All rows are made from the same 6 directions, up to rounding. Whole rows:
[[ -4.2 -13.6  -8.8 -26.6 -10.5  11.1   0.0   8.6 -20.6  -1.2 -12.0  -7.8
   -1.4  -8.9  -2.9  -6.0   6.3  -6.5  -4.1   6.0]
 [-11.4 -17.5   1.3   4.3  22.4   0.4  -6.3  -5.2  48.3  -8.6 -19.1   1.9
  -18.0   0.2  16.3  -9.8 -24.9 -23.7 -20.1  20.2]
 [  5.2   8.7   5.5 -13.4   0.5   4.5   2.5  -3.3 -26.5  -8.5   0.5 -17.2
   24.9  10.2  -7.3   3.8  21.1  15.3  16.6   7.9]
 [-44.0 -24.4  -9.7 -16.1 -32.5  -6.2  -3.7 -14.4   1.3 -22.4   0.2   6.2
  -12.2   7.3 -29.1  28.8  -6.4 -16.5  38.2  12.4]
 [ -6.6 -10.4  -0.6   6.9  -2.9  -1.8  -8.0   8.7  12.0  14.8   3.9  16.4
  -25.2 -16.2   3.9  -9.3 -15.5 -15.2 -20.3 -10.7]
 [-24.7   3.8  16.7  -3.7  11.8  -8.1  -5.9 -28.6  15.0 -34.4   3.3 -18.0
   24.3  35.0 -17.0  22.0   7.0   5.0  43.9  30.8]
 [  1.7  -7.5 -15.9  20.6  -6.7  -6.0  11.6  -2.8  28.6  -0.6 -10.5  16.8
  -17.7  -5.4   9.5   9.1 -19.7  -8.4  -7.5  -5.4]
 [ -1.5  23.1 -13.8 -20.4  10.6  -1.1  16.7 -29.2  20.5 -46.8  -8.5 -34.3
   40.7  53.3  -8.8  24.6   8.5  15.5  56.3  28.3]
 [ -2.0   5.2   6.9 -29.2  21.6  10.0 -19.8  12.6   6.1   9.8   8.3 -13.0
   -6.2   0.7   5.0 -32.3  -4.7 -13.1 -18.8   0.8]
 [-31.0 -33.3  -8.8 -10.2 -41.4  -0.7  -4.1   4.8 -24.1   2.7  -1.9  18.7
  -24.7 -22.6 -21.3  15.4  -2.3 -16.7   7.3  -3.9]]

The start of a row, then its end:
[  1.3 -29.4   2.6 -14.1  10.3  15.1   0.8   6.6  -7.1  -5.1 -36.9 -10.6
  -0.1 -17.5  15.7 -13.2]	[  4.0 -11.1 -28.2  27.2]
[ 30.0  36.1 -12.0 -10.2 -14.9   3.5  -2.7  30.5 -37.2  43.0  40.3   8.8
  -7.1 -13.7  -3.0 -24.4]	[  7.6  14.2 -14.7 -56.4]
[  1.6  -2.8  -7.1   2.8 -10.8  -0.5   3.8   4.1  -4.9   5.4   0.2   7.5
  -6.9  -7.5  -0.7   2.5]	[-1.9 -0.9 -2.8 -8.5]
[-28.5  -2.6  34.8 -13.9   4.4  -2.4 -34.9   3.6 -21.5  12.0  32.0  -0.6
  -4.7  -3.5 -21.9 -12.7]	[ 9.1 -7.0  4.1 -0.7]
[ 59.4  27.5   7.0  26.9  44.4   7.1  26.8  -5.0   4.5  -7.3 -29.4 -24.9
  45.9  12.6  39.1  -8.6]	[ 19.4  35.4 -20.5  16.0]
[ 10.2  -1.5  -6.1  16.0 -13.0  -2.4   8.4   6.1  -9.7  11.7  -0.2  13.7
  -6.9 -14.1   3.2   4.4]	[ -0.1   4.7  -9.0 -14.8]
[ -2.9  11.6 -17.8 -27.7  19.1   5.0   2.3  -9.0  40.2 -23.0  -8.2 -21.7
   5.8  30.5   5.6  -6.3]	[-14.5 -10.3  14.0  15.9]
[ -5.5  -2.0 -19.3 -35.6  -0.1  10.1   1.8   1.5   8.1 -13.2 -10.8 -16.3
   0.5  11.3  -0.8  -6.6]	[ -4.9 -10.9   7.4  10.1]
[ -2.3  -4.6 -10.2 -33.8 -52.2   9.8   3.6  17.9 -89.9  13.4  13.3  -1.6
  10.1 -19.6 -31.0   9.8]	[ 36.1  16.0  20.6 -21.6]
[ -1.3 -14.0  34.8  -3.7  28.5   8.5  -9.6  -7.2 -18.9 -12.9 -20.8 -23.0
  27.8   0.1   6.3  -7.3]	[23.7  7.6 -8.4 39.0]
[ 28.3  -3.7 -55.8 -14.2 -16.3  12.9  28.8  19.6  18.6   7.9 -29.2   6.7
 -23.0 -14.8  25.0 -10.8]	[-22.7 -12.7 -28.0 -18.9]
[ -3.1  23.2  37.4  -4.8  27.2  -2.5 -28.3   1.6 -11.5  12.3  35.1 -11.5
  13.8  10.8  -8.5 -20.3]	[13.3  8.7  1.3 -3.5]
[-37.3 -42.4  18.2  -0.2   1.0  -0.8  -5.7 -21.8   6.8 -32.4 -30.9  -5.9
   4.0   1.2  -8.5  21.4]	[  2.8 -14.1  14.0  49.0]
[ 21.6  25.0  21.6  21.5  35.7  -4.0  -0.6  -8.2  13.9  -1.3   5.6 -11.6
  23.9  16.4  14.2  -7.4]	[ 7.3 18.3 -4.1  6.1]
[ -3.8 -12.4 -11.4 -54.5 -11.4  20.7   3.2   6.6 -43.6 -15.5 -20.9 -30.0
  20.5   1.8  -9.5  -4.7]	[24.2  1.1 11.9 21.1]
[  5.1  43.2  23.6  -0.5  16.7  -7.8 -36.0  21.7  -2.0  46.7  69.6  11.5
 -17.5  -1.0  -8.4 -38.3]	[ -6.6   0.7 -15.9 -50.7]
[  2.9  -6.4  -4.2  -4.8 -33.4   2.9   8.8   7.0 -54.9   6.5   1.5   4.0
   8.8 -15.4 -15.4  14.3]	[ 23.7  14.8  11.4 -10.9]
[ 15.2  -3.6  -8.0  40.5   2.1  -8.5  22.3 -11.6  26.2  -8.2 -21.0  12.7
   0.7  -0.9  17.0  18.9]	[-9.6  6.9 -5.0  4.4]
[ 17.8  19.4   8.2  -1.6  28.1   3.3   1.9  -4.8   8.6  -7.3  -2.6 -19.4
  23.1  17.6  11.5  -9.5]	[ 7.5 12.3 -0.2 10.4]
[ 16.6  30.4  -0.7  -6.4  -0.1  -0.2  -4.4  11.7 -16.9  19.4  29.9  -1.6
   5.1   4.1  -4.4 -13.0]	[  7.2  12.9   1.5 -28.9]
[  4.6   6.8  13.8  50.7  26.8 -16.8   6.8 -22.9  53.3 -13.0  -5.6   9.6
   3.5  15.6  15.8  15.1]	[-16.3   4.6   1.1  12.4]
[ 16.8  11.8 -22.8  13.0   2.2  -3.1  11.7   4.8  33.4   8.1  -0.5  11.6
 -16.1   0.4  15.8  -4.9]	[-22.1  -5.0 -13.5 -18.8]
